There are 3 nested groupings, the coarsest first. Each group lies inside one group of the grouping before and may be the whole of it. The rows also spread widely along 11 directions, which tell nothing about the answers.
Some rows, each with its group in each grouping after it:
[ 16 -20  17 -26  -6  -6  -4  -9   2  -5  -7 -15  12  12   1  -3  -3 -20
  26   9  10  -5   0  14   6  -3  13 -38  27  24  24  11   4  17   7]
zifa maki nuko
[  7  -4  11  -8   0   1  -6  -6   3   1   6 -18   9   9  -4  -3  -3  12
  -1   5   2  -1   2  19  -3   0   7  -9  13  20  16   3   5  17  -1]
Vek kobun buga
[ -5   6  -5   3   4   4  -3  10 -10  -7  -6   4  -1   4   3  -3   2   4
 -12  -2 -13   6  -5 -14  -6   4  -1  17 -19  -7  -9 -12   0 -13   6]
Vek kobun rugu
[-10 -19  -1  -7  10  12   8 -12  -7  -5  -7 -13   5  20   5   0  -1 -16
  11  -4  17  22   4  -1   8   4  14 -12  13  -4 -11   2  -6   6   7]
zifa deri siza
[ -7   5  -3 -10  -8  -4 -28 -12 -13   8  16   2   2   2  -1  -5   2  32
 -15  -4   0 -11  11 -10  -2   7  -6  13   0 -16 -10   2  13   6  -7]
Vek buf vefeb
[-33  -4  -1   6  26  23   3  -1   3   8 -10  -9  -2  -1   6  -2   6  -9
  31  -8  14  14   8  20   4   2   8  -3  14  -7  -4  -1   1   9  11]
zifa rivap voma
[-30   0  -1  20  10  13  -8  11  -7   6  -4  -2  -4  -7  15  12  11  14
   7  -9 -15  -3  -5   9   8   4  -3  10  -3 -17 -10  -9  -1  -5  10]
Vek kobun sosu
[ 19  15  -5   5   8  13  31  25   9  10 -15 -16   8 -20 -14   2 -12 -19
   6  -5   0  18  -8  -8  -9  -8  -4 -22  -4   3   7  17 -18   2  10]
zifa maki Rodu
[ 22 -18  11  -8  24   8  14  23  11   1  -7 -18  15   0   9   8   1  -9
   2  -6 -16  12 -21 -16 -12 -12   7 -26 -15   4   2   7 -18   2  18]
zifa maki semid
[  5  -5  -1   3   2   2  21 -11  -1 -16  -2 -11   2  22 -18 -18 -16  -2
 -17   8   3  19   2  16 -10   8   3  21   1  21   0 -11   1  -1 -12]
Vek buf vefeb
[ 10 -25  17  -4   2   0  -4   4   1  -1   1  -9   8   9  10  10   5  12
  -1   5 -13  -2  -2  13   1  -4   5  -1  13  18   3   0  -4   8  -1]
zifa maki nuko
[ -2 -21   8   0  -4   2   3   4 -11  -3  -3  -4   5   6   9   8   5   0
   5  -1 -10   5   3   4  12   1   5   1  16   2  -9   4  -5  -4  -2]
zifa maki Rodu
[ 12  -4  12   9   4   1  15  14   6   4   6 -10   4  -5 -16 -17   1   3
  -6   2 -22   4   1  12  -3  -4   3  14   5  19   9   8   0  -3 -14]
Vek kobun sosu
[ 21   6  -1 -25   1   0  11  -9   8   7  -6  -8   2   3 -20 -18  -8 -26
   9   4  28  10   7 -12  -4  -4   9 -25   9  14  15  18   1  15   1]
zifa deri siza
[  7  13   0  -5 -10  -3  -5  10  -4   5  -9   9  -4 -10  -5   3   0   8
   0   6  -2  -5   7  -2   0   4  -3  11   5   9   5  -2   3   0  -1]
zifa maki Rodu
[  1 -21   9  14 -16 -10  -1  -6  -2  25  23  15 -14 -14  -4   1  17  11
 -14  -6 -15 -21  13  -5  15 -14 -21  18  15 -16 -16  25   3  -3 -27]
zifa rivap voma
[  8 -13   1 -18 -24 -15  -7 -30  -6   4   4   1  -4   7  -3   1  -3 -18
   4  -2  17 -18   0  -7   8  -8 -16 -29  10 -13   3  18   6  10   1]
zifa maki nuko
[ 13   8   4   8  -4   1   4  -1  17  16  -8  -6  -8  -4  -5  16  -5   9
  -8  13  13 -11  -2  17  -6  -9 -15 -11   9  23  20  -1  -6  23   4]
zifa rivap voma
[  3  15 -12  -5 -12  -3  -7  -9  -6   3  -6   5  -6   5   1   8  -6  -2
 -19  -1  15  -7  -5 -29   1  -1 -13  -8 -17 -16  -5  -2  -2   1  12]
Vek kobun sosu
[  8  -9   8 -10  15   9   7   9   6   2  -7 -12   9   4   1   1  -1  -4
   7   3   3  12   3  -1  -3  -2  12  -6   7  15   4   4  -7   9   5]
zifa maki nuko
[ 12  -8   6   1   6   2   2   8  10  14   6  -3   2  -6  -4   3   5   0
  -6   0  -2  -5  -2 -12   0  -8  -2  -9   0   1   1  13  -5   6  -2]
Vek buf vefeb
[-25  -7  -9  20  -9   1  -6  -2 -15  -2 -11  29 -23   5  19  23  12  12
 -14   2  -5  -7   4 -11  15   8 -14  43  -5 -17 -30 -23  -3 -20   0]
zifa maki semid
[  6  -2  10 -17   2   4  -9   8  -3  11   6 -12  15  -4  -9 -12   3  -2
  23   4  10   6  18  -2  11   5  24 -18  31  12  11  21   6  12  -4]
Vek buf vefeb

New rows. What belongs after each?
[  3  15  -2   5   6   9   8  28  -3   5 -11  -7   6 -21  -5   2  -4   7
   6  -6 -21   8  -6   2  -9   2  -3   2  -8  -1   2   2  -6  -6   8]
zifa maki Rodu
[  6 -16   8  -5   3   4   0  -8   1   3   6 -22  11  11   3   4  -1  -1
  -1  -4   4   2  -7   2   1  -6   2 -28   5  -2   4  12  -4  14   7]
Vek kobun buga
[ 13 -13  14 -11  20   1 -14   4  25  24   5  -2   0  -8   8  11  16  -1
   6   2   8 -22 -10 -13  -4 -19  -3 -32  -4   1  12  13  -1  21  11]
Vek buf vefeb
[  9 -29  15 -14   9  -4 -12  -6   2  -4   7  -8   6  21  17   7   9   1
  -9  -1  -8  -9 -14 -13   0 -10   3 -19  -8  -3   0   0  -2   7  10]
Vek kobun sosu
[ -5  -1   1  -1  14   1 -16  11  10  19   2  17 -12 -18  14  11  19  16
  -7 -11 -16 -21  -8 -23  -8 -11 -17  12 -25 -23 -12  -2   1  -3  10]
zifa maki semid
[-10   3  -6 -14  -1   1 -12  -2 -20 -12  -7   2   2  12   4  -7  -4   3
   1  -1   1   9   7  -8  -2  12   6   8  -3  -5  -6 -11   6  -5   8]
zifa rivap voma
[ -2  -8   5  -7  -3   1   0 -18  -2   2   6 -13   4  10 -10 -13  -5   3
   6   1  10   5  13  22   0   1   3  -3  22  11   6   9   8  17  -9]
zifa rivap voma
[ 11  18   0 -14 -12  -8 -23   4  -3  14   3   0   2 -18  -2   4  -2  21
  -3  -3  -8 -20  -1  -7  -9  -1 -14 -11  -6  -6  10   8   7  10   8]
zifa maki nuko
[  0  -8   2 -15  20  14  17 -23   7  -4   1 -21  10  24 -16 -23 -11  -3
  -6   0  23  28  16  11 -10   2  12  13  10  16  -6   4   0  17  -9]
zifa maki nuko
[ 20 -21   8   0 -12  -5  28   4  -9 -21  -7  -7   7  22 -10  -9  -9 -26
  -9  12  -6  21  -1  -1  10   2  15   2  11  27   3   0  -9 -12 -11]
Vek kobun buga
[-15  -4  -6   0  25  10 -12 -14  -1  11  17  -2  -3   6   6  -5   6  31
 -29 -20  -7   2   2 -18 -18  -7 -17  27 -28 -33 -29  -2   2   6  -1]
zifa rivap voma
[ 10 -10   4  15  20  18  24  21   7  16   5 -34  19 -18  -6   0  -7  -1
   3 -19 -22  18 -14   5 -12 -14  -6 -27  -3 -12  -2  27 -19   8   5]
zifa rivap voma
[  2  -2  -5   7   0   4   5 -12   2   6   4  -7  -1   7  -8   1  -7   7
 -19  -1  10   3   0  -3  -4  -1 -10   3  -3  -5  -7   3  -3   7  -4]
Vek buf vefeb
[ -7 -25  13   2  14   4  -5   5  -8 -14   7 -24  16  10  12  -5   2   8
   3 -15 -37   2 -23  16 -10  -3   2 -12 -12 -11  -1  -3   0  -4  11]
Vek kobun sosu
[-14  -5   5  14  20  17  19  12   5  -5 -12 -21   8  -4  -3  -5  -6   0
  20  -4 -16  18  -7  41  -9   3   4   5   7  14   6  -6  -4   1   7]
zifa maki nuko
[-30  -9  -1  23 -11   5 -25  -5 -19  11   9   1  -4  -5  19  25  10  33
  -1  -8 -12 -16   1  13  16   8 -13   6  13 -28 -17  -2   4   1   2]
Vek buf vefeb
[  5  14   2 -11   8   8 -17   3   3   2 -10  -9   5  10   8  16  -3  19
  -8  10  18   2   1  -5  -5   5   9  -9  -2  18  14 -14  -2  20  19]
Vek kobun buga
[ -1  -5  -2   6  -2  -2 -11  -9   2   6  -3   9 -12   4  16  25   4  19
 -27  -2  -5 -19 -14 -12  -7  -8 -28   9 -22 -17 -13 -12  -5   2  10]
zifa maki nuko
[  0 -17  12 -13   4  -3 -11  14  -9  -6  -4   2   4  -1   8  -6  10  -9
  21  -1 -20  -3  -2   0   3   0  11  -7   5   3   6   1   5  -6   6]
zifa rivap voma
[  2  -8  -1   3  -7  -4  -7   2 -13   1   3  11  -6   4   6   7   5  17
 -23  -3 -15  -3   0 -18   0   2  -8  22 -11 -11 -18  -5  -1 -10  -4]
zifa deri siza
[  0  -2   1 -11 -17 -15 -27 -10 -13  -9   1  10  -4   7   7   4  -1  11
  -9   4  -8 -22  -9  -4  -4   6 -10  -3  -9  -7   5 -12  11  -2   6]
Vek buf vefeb
[ 19 -28  14 -19 -17 -16  -4 -26  -7 -11   9 -24  12  17  -1  -5 -11 -14
   6  -2  -5 -12 -15  20  -5 -10  -8 -48  12   3  17  17   4  16   4]
zifa rivap voma
[ 11   0   4   2   7   8  -2   5   5  10   6 -11   5   6   1   9   0  21
 -25   3   3   6   2 -13  -3  -5   0   5  -4   6  -3   2  -8  12   0]
Vek kobun buga
[ -1 -15  12  14  -3   6  13   9   5  -2 -16 -15   2   3   8  18   1 -18
  22  11   1   1 -12  29  15  -2   7 -29  24  23  20  -1  -9   8  11]
Vek kobun buga
[-15  25  -4 -25  -4 -12 -21  -3   2  -1 -18  37 -24 -16 -14 -29  10 -25
  33  10  11 -24  11   2  -3   8  -1  15  -4   9  22 -13  28  -9   4]
zifa rivap voma
[-25  -3 -10   7  -9   5   4 -17 -17   0   0  -8  -2  -2   0  -4  -4  -4
  10 -18   0   5   3  11   7   6 -12  -1   6 -30 -19   8   3  -5   1]
zifa maki semid
[  4  -4  -2  10 -16  -6  19  -1 -12 -10  -1  -8   0  -6 -17 -18 -14 -10
   0 -10 -28   4 -13  20 -10   3 -13   1  -6  -4   3   6   3 -13  -6]
zifa deri siza
[ -8   7  -2  10   0   1   6   2   3   7  -4  13 -15  -6  -9  -9   6  -6
  -5   2   0  -6   4  -4   3  -1  -7  23  -6   1  -2  -4   4  -9  -7]
Vek kobun sosu
[ 10  -3   5 -19  11   2  -4   7  -8  -6   5 -11  13   8  -5 -17  -4   7
  -6  -4 -10  15   6 -12 -12   3  12   6  -6   6  -2   3   2   1  -1]
zifa rivap voma
[  6 -22  11  -6   6   2   4  15  -5  -8  -9 -12  11   2  14   9   2 -12
  16  -6 -21   5 -17   0   0  -3   7 -23  -1  -1   0   2  -9  -6  16]
zifa maki semid
[-17  -9   1   1  12   9   9  -8   1   7   5   0  -3  -3 -10 -20   5  -5
   9  -9   0   9  14   7   3  -1  -1  21   7  -8 -14  10   5  -3 -11]
zifa maki nuko
[  9 -34  18  -2  13   5   5  18 -10 -12   7 -16  19  18  12  -2  10   3
  -3   1 -26  19  -1  -8   7  -1  26   4   9  12  -9   3  -8  -8  -3]
Vek kobun rugu
[-16  12  -9   9 -27  -5  -2  -4 -18   0  -5   7  -8 -12  -8  -3  -3  -9
  11  -2  -2  -8   3  11  14   9 -10  -3  10 -12   4   4   8 -10  -1]
Vek kobun buga
[-13  12  -8  11  -3   6   9   4  -3 -14 -28   8 -13   8   2   8  -5 -14
   2  12   8   5  -8   9   2  10  -1  10  -8  12   6 -27  -3  -9  14]
Vek kobun buga
[  2   2   4   1  12   4  -2  23   1  -6 -14  13  -6   3   9   7   9   3
  -9  10 -12   1  -6 -15  -3   3   8  22 -17  15   2 -22  -4 -11   8]
Vek kobun buga
[ -9   9   0   8  10  17  10  17   3  16  -6   1  -2 -11 -10  -5   9  -6
  14   5  14  16  22  -4  16   4  17  14  21  12  -1   9  -4   1  -7]
Vek kobun buga
[  1  31 -10   2  -5  10   6  26 -10   7 -12   2   1 -17 -13  -5  -4  -3
   4   2   4  14  11 -19   4  10   9   7  -1   3   4   4  -4  -8   3]
Vek kobun buga
[ 22  14   7 -12  16   5  -1  10  13   5   4 -16  11  -3 -13 -11  -9  30
 -19   2 -12   5   1   5 -29  -2  -2  14 -14  21  12  -2   1  15   0]
zifa maki nuko
[ -9   0  -4 -15  -5  -4   0 -18  -9 -13 -11   0  -4  12 -10 -19  -8 -24
  16   2  12   3   3  12  -2   7   1  -5   6   3   8  -5  11   1   5]
zifa rivap voma
[-18   6  -5   7  -8   3 -12   2 -12  -5 -15  16 -13  10  13  15   6   5
  -5   9   6  -4   4  -8  14  10   1  21  -1  -1  -8 -23   1  -9   8]
Vek kobun sosu
[  8 -12   8  -8   2  -3  -5   8 -13   1  19 -13  14  -4  -6 -18  -1  17
 -10 -15 -33   4   1  -4 -11  -3  -3   5  -6 -12  -7  15   4  -3 -10]
zifa rivap voma
[-17 -14   3   4   8   7 -10  -8  -6   6   6 -17   5  -1  11   6   3   9
  11 -16  -8  -4  -7  16  -2  -4 -10 -20   5 -21  -4   7   1  12  10]
zifa rivap voma
[ -3   4  -2  -7  -3   3  -7 -11  -2   4  -9  -3  -4   7   1   7  -4  -1
   4   7  20   0   7   4   3   2   0 -10  12   7   6  -3   1  15   7]
zifa rivap voma
[-29 -10  -7  18 -20   0  -8 -26 -16   2  -4   2 -14   6  12  20  -1   4
   3  -4   7 -13  -1  24  14   4 -22  -5  15 -22 -11  -6   3   5   4]
zifa rivap voma
[  9  21 -14   5  -9   0  24  -5   7  -4 -24   4 -15   1 -18  -2 -19 -25
  -9  10  19   6  -6   1 -11   0 -16  -1 -11  14  11 -10  -6  -1   6]
zifa rivap voma
[-19 -14   0  -8   1   7  -7  -6 -11   1  -5   5  -3  13  12   2  12 -23
  17  -3  18   5   9 -22  25   2  15 -12  13 -16 -12   6   0  -3   8]
Vek kobun sosu
[ -7  -9   4  -5  21   8   0   0   6   0   0   2  -3   8   3  -7  10  -4
  -3  -2   1   4  -1  -9  -3  -5   5  10 -11  -2  -5  -6   0   0   3]
Vek kobun buga
[-18  21  -7 -15  19  13 -19  -3   4   5 -13  -3  -1  -3   4   0  -2  12
  13  -2  16   0   3   4 -14   7   0   2  -9  -3   5 -14   8  14  21]
zifa maki nuko
[  2  13  -5  -6 -21 -13 -16   1  -7   9  -5  16 -11 -21   0   6   1  -1
   1  -4 -10 -27  -9 -12  -3  -3 -25 -10 -14 -20   5   5   6  -6   9]
zifa maki nuko
[ 16 -24  12 -24   6   0  -4   5 -11 -16  -2 -17  20  21  11   1  -5  -3
   1   0 -11  14  -6 -12  -3   1  17 -18   0   7  -1   1  -6   1  11]
zifa maki nuko
[-16   4   4  -6   3   8  -5  18 -17 -12 -15   4   4   5   3  -9   5  -4
  23   9  -3  16  16   6  14  18  30  20  18  19   5 -14   6 -11   2]
Vek kobun buga
[-31  -5   3  -3 -10   6 -29   1 -28   2   0  -4   6  -2  15   7   9  19
  30  -3  -3   0  20  18  22  16  14  -2  36  -9  -4   2  10   4   4]
zifa rivap voma
[ 11  -7  -2   2  -3   1  11   3   0   3  -4   8  -4   9  -5   5   0 -10
 -16  10  14   8   8 -25   9   0   4   8   4   7  -9   3  -9  -3  -6]
Vek buf vefeb
[ -4   3  -5  10  -8  11  20   8 -13  -2 -12 -16   6  -2  -9  -1 -12 -12
  14  -2   1  24   3  15   8  10   8  -9  19   4   0   7  -7  -2   2]
zifa deri siza
[ 13 -18  14 -23  12   1  -7  -3   7   0   0 -11  10  22   8   0   5  -8
   1   7  13   2   0 -15   4  -7  18 -21   7  15   9   4  -2  15   8]
Vek kobun sosu
[  2  -9   2 -11   5   2  -3  -4   2  -1 -13   0  -3  11   9  10   1 -16
   6   5  14  -1  -6  -9   1  -4   1 -20  -1   2   5  -3  -5   9  15]
zifa rivap voma
[ -8  -7   5 -16  -1  -2  -4  -3 -10 -12 -12  12  -4  13  -1 -12   5  -7
  13  10   3   5  15   7   6  10  15  25  15  19   0 -11  10  -7  -5]
zifa maki Rodu
[ 22  15  -3 -27 -18 -17  -9  -4  -8  -1   8   2   6  -7 -26 -29 -11  -9
  -3   0   0  -7   6 -19  -9   4  -1 -12  -5   0  14  17  15  -2  -8]
Vek buf vefeb
[ 11  -5   8 -34  -1  -9 -17  -4  -8  -6   8  -1   9  13  -5 -21   4  -6
   2   2   4   0  10 -22   1   2  18  -7   0   6   8   7  11   2   0]
Vek kobun buga
[  8  21   2 -18   7  -4 -15  10   6   6   1   8  -3 -12 -13 -20   3   6
  -4   0  -6 -10   1 -14 -16  -1  -1  11 -22   5  15  -3  12   0   2]
Vek kobun buga
[-10  21  -8  16 -26  -5  -9   9 -12   2 -20  21 -19 -13   3  19  -1   9
   0  13  -2 -15   4  10   9  11 -15  16   8   8   8 -18   3  -7   4]
zifa rivap voma
[-10 -26  10   1  17   3  -6   5   3   1   3  -4   3   0  12   1  11  -8
  14  -9 -16  -9 -16   2  -1  -8   0 -16  -7 -15  -2   3   1  -2  10]
Vek buf vefeb
[  7 -21  11  10   1   4  18   8   1   1  -4 -13   5   0   2   5   0  -3
   6   0 -14   8  -3  16   5  -4   2  -3  16  12  -1   7  -9   0  -3]
zifa maki semid
[ 21  18  -2  -8  -2  -4  17   6   6 -16 -18  -6   1   6 -19 -16 -18 -20
  -7  10   0   7 -13   0 -18   2   0  -6 -19  25  24 -11  -1  -3   9]
Vek kobun sosu
[ -9  -5   9  -5   7  -1   4   4  10  10  -3   5  -7 -22 -12 -21   9 -23
  36  -5 -10 -13   0  21   0  -7  -4  -5  10   2  14  13  12  -3  -3]
zifa maki nuko
[ 18  14   6 -10   0   2  -4  11  18  17 -17   5  -6  -9  -2  17   1   2
   5  19  19 -11   4  -1   0  -5   0 -10  12  31  24  -1  -4  20  10]
zifa maki nuko
[ 13   2   4 -20  -7 -15 -14   0 -10 -16  -3  -2   6   0   0  -9  -8  10
  -7  -4 -27 -12 -18   3 -22   2 -11  -5 -22  -2  11  -8  10  -4  10]
zifa maki Rodu
[ -7 -14   3  17  -4   0  13 -10   1   8  14  -2  -7   1 -11 -13   4   0
 -12  -9 -12  -3   3   9   5  -7 -13  17   3  -9 -11  12   3  -4 -19]
Vek kobun sosu
